The same things were measured in two ways. Each way mixes the same 4 hidden numbers, adds some noise and spreads widely along 3 directions of its own, which tell nothing about the thing.
(in the rows, 128 means zero)
Some things both ways: the first way, then the second way.
162 109 159 146 144 131 151 143 117 127 134 157 149 101 107 153 147
148 125 141 112 125 124 104 150 116 132 128 124 125 128 161 121  98 136  99

145 116 141 129 158 145 144 134 112 121 146 152 153 103 107 148 139
149 118 131 124 132 122 120 144 120 132 130 111 135 130 153 121 114 140 121

163 119 130 120 127 103  94 128 139 126 125 147 145 130 160 141 130
135 110 124 142 119 135 132 145 116 123 130 109 146 109 144 135 122 148 111

126 125 142 143 140 120 118 128 139 132 117 156 137 107 144  80 129
141 105 112 182 121 122  91 137 157 171 118 116 128 123 133 162 152 149 108

 90 140 123 136 167 140 119 126 103 166 140 144 154 123  76 114 154
139  82 112 164 116 110 121 135 118 184 104 109 154 107 134 158 134 134 134

158 126 135 133 139 129 113 148 135 120 134 153 151 122 131 141 118
159 152 134 158 130 116 122 134 124 104 177 112 125 155 128 118 155 125 110

154 100 135 130 139 115 114 133 151 130 110 165 134 100 162 124 138
150 111 122 131 146 110 122 117 121 156 135 100 121 141 139 124 128 144 133

164 120 151 111 142 131 142 114 110  89 153 141 146 102 141 129 117
149 100 129 131 123 120 116 153 122 151 126 109 144 127 158 123 126 141 120

155 116 136 130 128 101 108 124 134 135 119 150 137 122 157 128 134
139 109 127 153 121 124 110 148 119 142 117 122 141 115 147 146 130 138 119

126 129 136 144 136 114 103 133 143 139 113 154 144 121 143  93 136
134 117 115 164 130 120 114 111 127 158 127 114 122 120 126 151 128 134 117

174 171 115 139 134 131 180 131  65 141 148 134 134 142  76 158  47
123  94 106 180 108 138 149 169 105 116 121 117 191  74 135 156 140 141 133

157 113 139 129 133 111 118 126 130 128 126 149 144 115 146 134 136
134 132 137 121 127 137 128 143 103 104 122 136 132 109 151 125  88 134 104

120 122 134 121 163 147 126 130 113 130 151 147 158 109 100 130 147
134 111 132 122 119 135 116 150 122 131 117 122 136 120 150 134 104 148 105

158 104 179 158 127 115 129 148 138 127 129 159 157 109 124 134 175
148 140 150 100 114 122 103 132 107 157 128 129  94 132 152 125  71 123  72

151 115 160 157 123 109 102 154 147 147 116 160 157 128 126 136 166
131 143 143 134 106 135  98 141 115 126 140 132 112 130 142 131 102 124  70

195 107 125 120 130 115 138 124 139 103 114 160 116  97 182 138  87
140 132 119 132 147 140 115 150 133  94 132 124 141 127 154 118 125 162 127

Other things, the second way, with their names:
j716: 111 165 121 199 127 138 140  98 118  93 169 133 118 113  97 161 139 120  94
j43: 133 142 123 157 153 122 126 113 126 106 149 125 124 137 126 137 137 133 123
j790: 144 115 132 137 118 126 124 147 106 127 130 113 143 108 142 131 118 132 114
j192: 119 113 121 136 132 150 130 145 126 122 117 120 150 109 137 141 112 160 108
j505: 135 104 112 158 120 122 116 137 123 160  99 126 145 102 149 163 124 141 122
j946: 137 135 133 164 116 130 124 144 120 112 158 114 142 121 128 137 139 136 101
j301: 120 124 129 130 129 136 127 127 116 130 120 126 125 105 130 142  96 149  96
j575: 154 121 129 171 134 102 116 133 122 129 131 118 140 119 145 143 145 121 144
j750: 115 150 136 118 136 147 120 120 107 112 129 140  99 115 138 130  69 141  77
j858: 149 107 135 131 106 125 119 164 109 136 127 113 149 115 154 124 119 134 115
j211: 144  88 130 145 103 110 110 164 104 163 111 120 150  98 159 146 117 124 121
j305: 166 117 136 152 108 116  82 174 127 146 121 125 137 130 161 136 129 125 101
j727: 142 141 133 163 125 124 106 146 115 107 140 136 132 129 140 133 134 130 104
j246: 142 119 119 174 129 122 130 134 133 127 155 106 151 136 123 142 171 143 137
j522: 137  99 132 125 113 120 104 142 117 173 103 124 129 118 155 143  97 135 101
j744: 127 125 113 175 128 138 106 132 147 140 127 119 132 131 128 153 149 156 105
j442: 159 130 132 144 132 109 112 136 126 136 143 113 127 143 144 130 136 130 117
j720: 121 136 136 161  98 142 134 129 108 133 162 110 133 121 107 150 128 132  63
j990: 125 128 128 151 109 139 114 143 112 135 111 139 127  99 138 156 107 136  90
j748: 138 127 116 165 146 118 137 113 129 121 152 112 138 127 119 140 153 145 141
j413: 166 120 133 157 128 100 111 132 128 152 149 105 130 146 142 126 151 125 128
j935: 156 112 126 158 132 100 107 144 126 149 113 122 131 117 154 140 131 122 140
j349: 139 135 130 174 112 118  94 148 127 144 120 140 119 117 138 156 126 124  93
j622: 126  99 111 161 104 142 114 173 117 146  91 131 158  83 153 157 118 140 110
j847: 136 129 122 166 119 135 106 152 133 110 137 121 143 127 139 141 149 144 110
j867: 148 116 128 178 109 118 104 163 133 141 126 125 143 123 141 148 148 127 105
j221: 144 109 118 184 113 121  96 160 125 148  95 134 138  96 157 160 136 125 125
j104: 126 156 129 182 121 135 114 139 126 117 140 151 120 112 126 156 126 128  82
j570: 123 134 132 114 115 150 105 139 117 123 123 131 111 125 140 130  86 151  67
j908: 113 109 117 172 115 138 112 142 116 149 101 132 146  86 133 171 117 139 103
j77: 137 126 134 154 101 138 109 165 119 122 137 126 137 117 140 137 126 133  91
j5: 132 145 137 132 134 137 135 136 101  92 142 138 122 106 140 132 102 132 106
j654: 146 118 119 175 135 124 125 139 127 118 135 124 148 118 133 144 158 134 134
j786: 156 107 129 142 130 103 125 144 112 146 125 115 143 115 154 132 123 127 142
j366: 147 126 141 127 130 130 111 149 115 118 115 135 129 116 161 126  98 130 110
j244: 111 130 123 142 114 153 112 147 110 119 113 141 130  93 135 150  94 147  81
j229: 143 128 128 129 134 116 140 110 106 133 135 114 124 115 138 131 102 133 119
j16: 157  81 130 124 105 105  89 159 114 192  84 115 137 118 170 135 100 141 110
j61: 117  95 131 100 101 144 105 162 106 164  82 137 134  93 164 142  67 151  60
j95: 137  79 110 198  88 139 109 204 130 153  95 120 184  86 159 167 160 153 122
j525: 131 141 125 113 157 134 135 120 117 100 134 128 124 118 149 122 101 150 129

Some of these things the first way, each followed by its name:
156 135 116 141 133 120 119 144 131 145 116 157 138 131 128 137  96 | j246
146 133 124 138 141 126 121 141 124 137 124 152 145 124 122 132 111 | j847
140 129 131 154 138 123 116 146 145 143 107 163 137 119 137 103 115 | j744
153 148 137 162 139 141 150 162 105 149 134 152 155 137  73 149 101 | j946
163 162 132 119 132 125 164 101  70 110 161 122 141 131 107 130  72 | j95
145 158 147 184 132 138 129 182 121 161 131 153 169 156  54 145 118 | j720
155 143 157 133 139 130 169 114  72 118 161 132 150 120  88 141 121 | j211
180 138 145 143 116 101 158 119 102 131 123 143 131 123 136 132  93 | j622
141 136 139 142 138 117 161 118  93 154 129 148 132 115 104 119 115 | j221
163 136 147 152 126 117 128 150 122 137 131 151 154 134 107 149 125 | j77
233 109 154 132  88  71 125 124 140  95 115 148 129 121 196 161 106 | j858
120 114 170 119 164 148 155 107  87 106 171 139 163  90  95 122 167 | j16
131 135 137 152 146 131 157 131 100 159 126 152 138 113  94 117 117 | j505
119 154 115 178 128 114  92 164 147 189  97 160 144 157 102 105 119 | j716
151 128 140 122 141 123 125 122 107 113 150 137 153 124 123 134 125 | j790
128 121 159 144 152 147 130 143 124 118 143 153 160 106 103 112 149 | j570
164 139 121 149 142 137 155 143 116 136 118 159 129 115 116 123  74 | j748
110 139 110 124 167 152 126 129  99 149 145 146 150 122  87 129 120 | j654
147 124 149 153 114  87 104 131 146 148 105 153 142 127 155 105 148 | j349
150 132 131 178 138 125 149 170 115 195 109 165 145 133  65 168 134 | j867
